The rows come from 4 hidden closed curves, with some noise, and rows from the same curve form a group. Each curve winds through 8 dimensions. The rows are also pushed far along 4 directions, which tell nothing about the answers.
Some rows, each with its group after it:
 -1  10  15   7  24 -17  -1  -8  -7 -38 -13  -1   5  10   8   2 -10 => puga
  5  10  -7 -17 -10   5   4   4  14  17  -1   5  39   9 -26   8 -10 => puga
 11 -35  -3   6 -14 -15  21   8  -6  -3 -21  -4  -8 -18  17 -17  22 => Lome
 -7 -13   3 -11 -20 -16  11   7   2  14  -9   5   8   2   6  -7  18 => befek
 -3   4 -14 -11  26  25  -8   5  -3   2  14  -1  20  11  -9  20 -15 => Lome
  3   5  -3 -21   0   3  13   6  15   2   9  17   6   6 -24   0  -7 => kaban
 14  -4   1   3   8 -13 -10   6 -16   5  10  -1   3   8  -5  24  -4 => Lome
-39  16   3 -18 -17  23  -3   3  17  -1 -13   9   7  -4  -8 -15  -8 => Lome
 -4 -14  -1 -11 -11   0   3   4 -12  -4  -6   4   4  -3   7  -4  -3 => puga
-25   2  -4  -1  11  13  -5  -5   5 -12  15   5  -7  -7   7  -8   0 => Lome
-11 -10  -2 -15  -7   1   8  -3   8   5  16   4   3  -9  -2   3   0 => Lome
-15  -3   8   9 -12  -1  -1  -6   8   6  -4   1   2  -9   6  -8   7 => kaban
 12   0   1 -11   1 -26   7   4  19 -12   3  16   4   6   1  -5   9 => kaban
 -5  17  -2   1  23   3  -1   3   9 -25  -1   5  -6   0 -16  -5  -3 => kaban
  0  16   0   8  40  19  -9  -5  -1 -31  -1 -13   5   0   3  11 -23 => befek
  2 -13   4 -16 -16   6   5  -1  12  14  -7   4   9  -3 -15 -12  -1 => kaban
 -4  -2   0   9  13  -2   6  -6 -16 -12  -9 -19   1   1   4   9  -3 => Lome
  9   0  -7  -2 -17 -24   8   3  25  12   3  11  18  -9 -12  -2  10 => befek
 0 -2  2 -5 -5  4 18  0 -4  2 -8  0 11  3  6 -1 -5 => Lome
  7  19   4  -9  11  -4  -3  -9  15 -18   1   4  16   5 -15   3 -26 => befek
-29   1   1  21  -5   5  16   3   2 -19 -15  -5 -11 -30  16 -11   9 => befek
-17  -9   7 -20  -9  25   6   2   3   0  -4   7 -10  -1   2 -15  -5 => befek
  0   1   4  -2   5  -4   0   0  -1 -24  -4  15  -8  -6  -3 -12 -14 => befek
 2  7 -5 11  7 -4  9  1 18 -9 -3 -1 13 -6  1 -2  6 => puga
-13   9   6  12   2   5  -3  -2  -7 -13  -7  -7 -18  -5  -1  -1   0 => kaban
 42  -7   8  17  13 -20 -13  -6 -12   5   9  -8 -17  12  -2   9   6 => kaban
  4  -4  -5  25  11   7 -18   2 -35   3  12 -14 -32   1  13  13   9 => befek
 32   1  12 -11  22 -24  -3  -6  -1 -19  -5   4  10  21  -5   3  -7 => kaban
 19  -9 -17 -25 -16  -7  -6   4   5  24  18  16  17   9  -9  -3  -1 => befek
  1 -11   5   0 -11 -12 -15   2 -11   1   9  13  -9  -3  15  -1   4 => Lome
 -3   8   8   5  13   0  -2  -1 -17   6   8  -5   1  16   9  16   2 => befek
-36  17   1 -26  15  46   0   1  20  -2   8  20  15   4 -27  -9 -24 => kaban
  9   3   4  -8  16  -5  10  -2   8 -11  -4   0  27   6  -3   7 -11 => kaban
 34  -4  -5   9   0  -8 -12   0  -3  14   8   1  -6  10   2   1   8 => Lome
-17  10  16  12   8  28  10 -12   1  -2  -2  -1  -4  -5  -3  -6  -9 => kaban
 30 -16  -1   9   5 -16   0  -4   0  -2  10  -5 -16  -3  12  -1  12 => puga
  3   5  -8 -24   1 -11   2   3  19 -10 -19  -2  31  -4 -20  -9  -3 => puga
  4   7   2 -23   6   1  -5  -5  30  -6  -3   5  25   8 -11  -6  -9 => befek
  2   7   1   7  16  -4  -2  -4  20 -16  -5  -7   5  -4   3  -4   7 => kaban
  9 -12  -5  -9 -17 -23   7   2  -6  10  -7   3  20   2  -1   0   3 => Lome
 45  -5  20  16  22 -35  -3  -6 -13  -4   0  -6 -15  21   8   8  18 => befek
 18   1 -13  -4   7 -14 -20   5  -5  12  14   8  15  15 -14  12  -2 => Lome
-54   2   8  12 -10  32  24   9 -13  -9 -11   2 -32 -22  14 -12   5 => befek
 15  -1 -17  -8  -5 -20  -8   6  18  14  11   9  18   1 -15   5  12 => Lome
 -1 -11   1   7   7 -15   6  -4   2 -21  -2   4 -16 -13  13 -16  15 => Lome
-43 -21  -8   4 -32  35   9  11  -1   8  -7  11  -9 -23  22 -23  11 => puga
-36   4  -1   0 -28  11  12   3   5   7  -5   2  -1 -16  -2  -5   1 => kaban
 23   6  -4  -1  -4  -2  -8   2  11  15   8  15   2  11 -18  -7   6 => puga
-16  -3   8  -6   4  -2  16   8  15 -10 -18   2   6  -5   2  -9  13 => befek
-13   0 -19 -19 -28  22 -14   2  -1  44  38   5  20   7 -16  24 -12 => puga
 -4   5 -10  -3  -7  10  -9  -6   3  15  11 -13  15   2  -3  13  -7 => puga
13 -4  3 -7 -6 -7 -7 -7 20  1  0  2 10  1  3 -8  2 => befek
-29   6  -4   3  -7  -2  15   7  20 -13 -14   6  13 -17  -1 -15  10 => puga
 18  -3   2  10  23  -9 -10  -4 -11 -19  10  -4 -21  -1   9   3   5 => puga
 21  -3  13   7  -1 -48   7  -4  -9 -14 -15   5  -5   3  -4  -4  10 => Lome
 16 -14  -5  10   4 -16  -7  -3   3   2   4 -13   4   4   6  15   8 => puga
-13  16  -4 -13  13   8   3  -1  33 -13  -7   2  19  -2 -12  -9  -1 => kaban
 22  -6   3   5 -14  -6  -4  -7  -7  21  20  -6 -19   8   2  11   6 => kaban
-37   7 -10   4 -22  32   2   6  -2  20  25  15  -8 -14   1  -1   1 => puga
 12  -9 -11  -7  -7 -17  11   7  23   3 -10   1  21  -8 -10  -6  12 => puga

New rows, each followed by its group:
-11   0  -2  -5 -13   1  -6   1   2  11  20  21  -1   2   9  -7   5 => befek
  0   0  -4   9   7  11  -6   1 -20  -8   9   0 -25  -2   6   1  -7 => befek
 -8   4   4 -14   1 -12   3   3   9  -9  -1  23  10   4   0 -14   3 => befek
 -9  11 -15  -2  16  34  -5   3  -6  17  23  -6   0   7  -5  18  -6 => befek
 32  -4  12  -3   5 -19   0  -4   9   5   7   8   7  13  -4   6   3 => befek
 -7  -1   1  -9   6  18   5   5  -7  -7   2  14  12   5   2  -2 -13 => puga
  0  -7 -11   2  -8  -2  10   5 -16   7   3  -1  -2  -7   0   3   0 => befek
  4  -2  -5  15  -9   3 -15  -5   1  25  28   0   4  16   1  26   0 => puga
-14   3   1  18  22  22   3  -8 -17 -19  -7 -15 -14  -1  20  -4  -5 => Lome
 -2   3  -9  -3   8  10   3  -3  -7  11  10 -13   8   6 -14  17  -5 => Lome
 -6   1   5  -9   0 -22   0   7  10  -8 -11  16   4   5   0 -15  13 => befek
-30 -14  -2   9 -11  28  30   4 -14  -1 -10  -9  -8 -16  18  -7   2 => Lome
 25  13  -5  17  16 -18  -9  -2   4   5  19  -3  11   6  -7  23   1 => befek
 28   3 -19 -10  11   0 -20   3  11  25  21  -7  23  16 -15  23   1 => befek
  6  -1  -4   2 -21 -16  10   3   8  18   5  13  20  -9 -12  -1   6 => kaban
 13  10  -5  17   0   7 -16  -3   0  30  29   2  13  25 -14  33  -6 => puga
 21  -3  -7 -12   4 -27  -9   6  13   3   6   1  13  13 -10  17   5 => kaban
  6   2   3   7  -1 -12   2   0  13   5  -3   4  16  15 -12  12   0 => puga
 43  -2  -8  40   6 -32  -7  -6 -21  -1   2 -25 -19  -7   9  14  15 => befek
-19  11   3 -17  -7  12 -13   3  16  -2 -10   9  10   2  -4 -10  -8 => Lome
-38  -3  -7 -11 -33   5  23   9  31   3 -14  15   9 -29  -2 -26  10 => befek
 35  -3  12   4  17 -32 -13  -5  -1 -21  -1  10  -1  11  -4   2  -5 => befek
-14   9   6  11   5   9 -14  -9   0   7  10  -3   7   3  -1   7  -4 => kaban
 34  -6   7  -8  17 -11  -7  -4  -6  -2   2  -2  -4  19  -7   6  -3 => befek
 29 -11  -6   6   6 -42   4   8  -5 -24 -18   7  -8  -9  -8 -11   7 => befek
  9   4  -2  -8   1 -13   2   1  12   2   8   0  10   9   0  13   4 => kaban
 -5   5  13   2  22  14   1  -5 -17 -19  -8 -13  -8   8  14   4 -12 => befek
 19  -2   0  -9  17   5 -10   0 -11   1   7  -4  -9  15  -8   6  -6 => befek
 13   1  10  16   1  17   0  -9 -10  14  15   4  -7   0  -5  -1  -6 => kaban
 20  -2   4  -2  -4 -13  -7   7   4  -4 -11  10   5   4   2  -8   3 => Lome
 22  12  -4  22  18   8 -35  -2 -17  17  30 -16  -5  12   1  41  -6 => Lome
 20  18   7  21  40   1  -8  -2   0 -14  10   5  17  31 -10  26 -14 => puga
  0  16  12   6  12  -3 -13  -8  -3  -2  11   8   1  11 -12   5 -12 => kaban
-21  -5   8  -4   4 -16  21   8  12 -36 -19  10 -11 -10  21 -18  14 => kaban
 -4   3   8 -13  -3 -12   7  -1   3   6  -5   4  10  10  -2   1   6 => befek
  4  11 -16 -18  -6  20 -26  -2   5  20  39  19  12  12 -25  15 -29 => befek
 12  19   4   8  22 -17  -4  -1  -4 -20  -6 -10  -1   9 -17  15  -6 => kaban
 -9   8  10  -8  16   6  -1  10   9 -24 -23  11   8   2   2 -10  -8 => Lome
 11  -6 -10  -1  -1 -21 -17  -3   2  -4   7  -5   3  -4   5   1   9 => puga
 32   0  -3  -7  -8 -11  -3  -1  -3  22   9   3  21  18  -6  12  -6 => Lome
-37 -11  -3  -8 -24  47 -10  -1   0  17  13   7 -11   3   8  -7  -8 => puga
  7   3   2  10 -11  -9   3  -5  13   9   8   3  -9   2  -7   1  11 => puga
 -7   6   6  -5   3  -1 -14   3   1   3   5   7  -1   8 -12   7  -3 => befek
 -4  21   4  -4  43 -11  -7  -2  13 -34   0  11  24  22 -10  10 -16 => puga
 -3 -17   4  20  -7  10  10   1 -12   4  -3 -11 -13 -14  17   0   9 => kaban
 15   3   1  13   1   5  -4   3  -8  12   4  -5 -14   4  -3   9   4 => Lome
 17 -19  -2  -7 -26  -4   1  -1  -8  17   7   2   0   0   4  -1  -4 => befek
  8  -3   3 -11  -5  -3  -1  -1  -4   0   1   8 -14   4  -4 -11   0 => befek
 38  -9  -2   1   3 -33   7   2  -9 -10 -10  -5   7   0  -9   8  -4 => befek
 44 -10 -16 -13  -9 -26 -10   0  21  18   7   1  23   4 -17   2   5 => befek
-15   8  16  14   2   5   3 -11  11  -4  -5  -2  -6  -5   4  -8   2 => kaban
  7  -9  -7 -18 -21  -9   1   6   5   6  -1  15  -9  -6 -13 -18   0 => befek
  3  -7  -2  -4   1   2 -12   7 -12   6   0  -5 -12   3  -7   5   4 => befek
-14  30  10  -2  44  19  -7  -7  11 -29   2   1   5  24 -18  16 -24 => puga
 -9  13 -12 -18   6  -5   8  -7  18   6  12  -1  29   6 -24   8  -6 => Lome
  8   5   0   0   0  -3  12   2   4  -2 -15  -3  24   2 -11   0  -2 => puga
-31   0   1  -7  13   7  20  -2  -1 -27 -27 -11   6  -7   0 -12  -6 => Lome
-30  -3 -15  -4  -4  25  -8   5   4   8  21   7  10 -12  13   4   0 => Lome
-11   3  -1  13  19  -4  23  -4  -6 -15   5  -7   2  -8   5   8   3 => Lome
 10   7   6   4  15  -7   2  -6  11 -12  -4  -1   1   3  10  -7   7 => befek
 -7  -6  -7  -2  15  10   0   7 -14  -8  -4  -2   1   1  10   2   3 => befek
 10  -6  -1  10  14   2  -4  -5 -11  -2  21  -7 -13   2  11  18   0 => puga
  7  -9  -8 -11 -13  -4  14   8   7   7   0   6  -2  -9 -16  -6   0 => befek
 26 -10 -13   3 -15   3 -17  -6   6  27  29  12   3   2   3  -3   9 => kaban
-21   6  -1   6  -3  39  -5   6  -3   7   8   6 -13  -2  11  -3  -5 => Lome
 19  -4   4  -2   8  -2   8  -5   9 -12  -5  14  10   1  -5 -19  -3 => kaban
 -3  -5   0   3 -28   9   1   5   8  16   1  17 -10  -6  -6 -21  13 => puga
  5  -2  -1  -3  -3 -14   8   1  11   0   6   3   9   4   7   6   5 => kaban
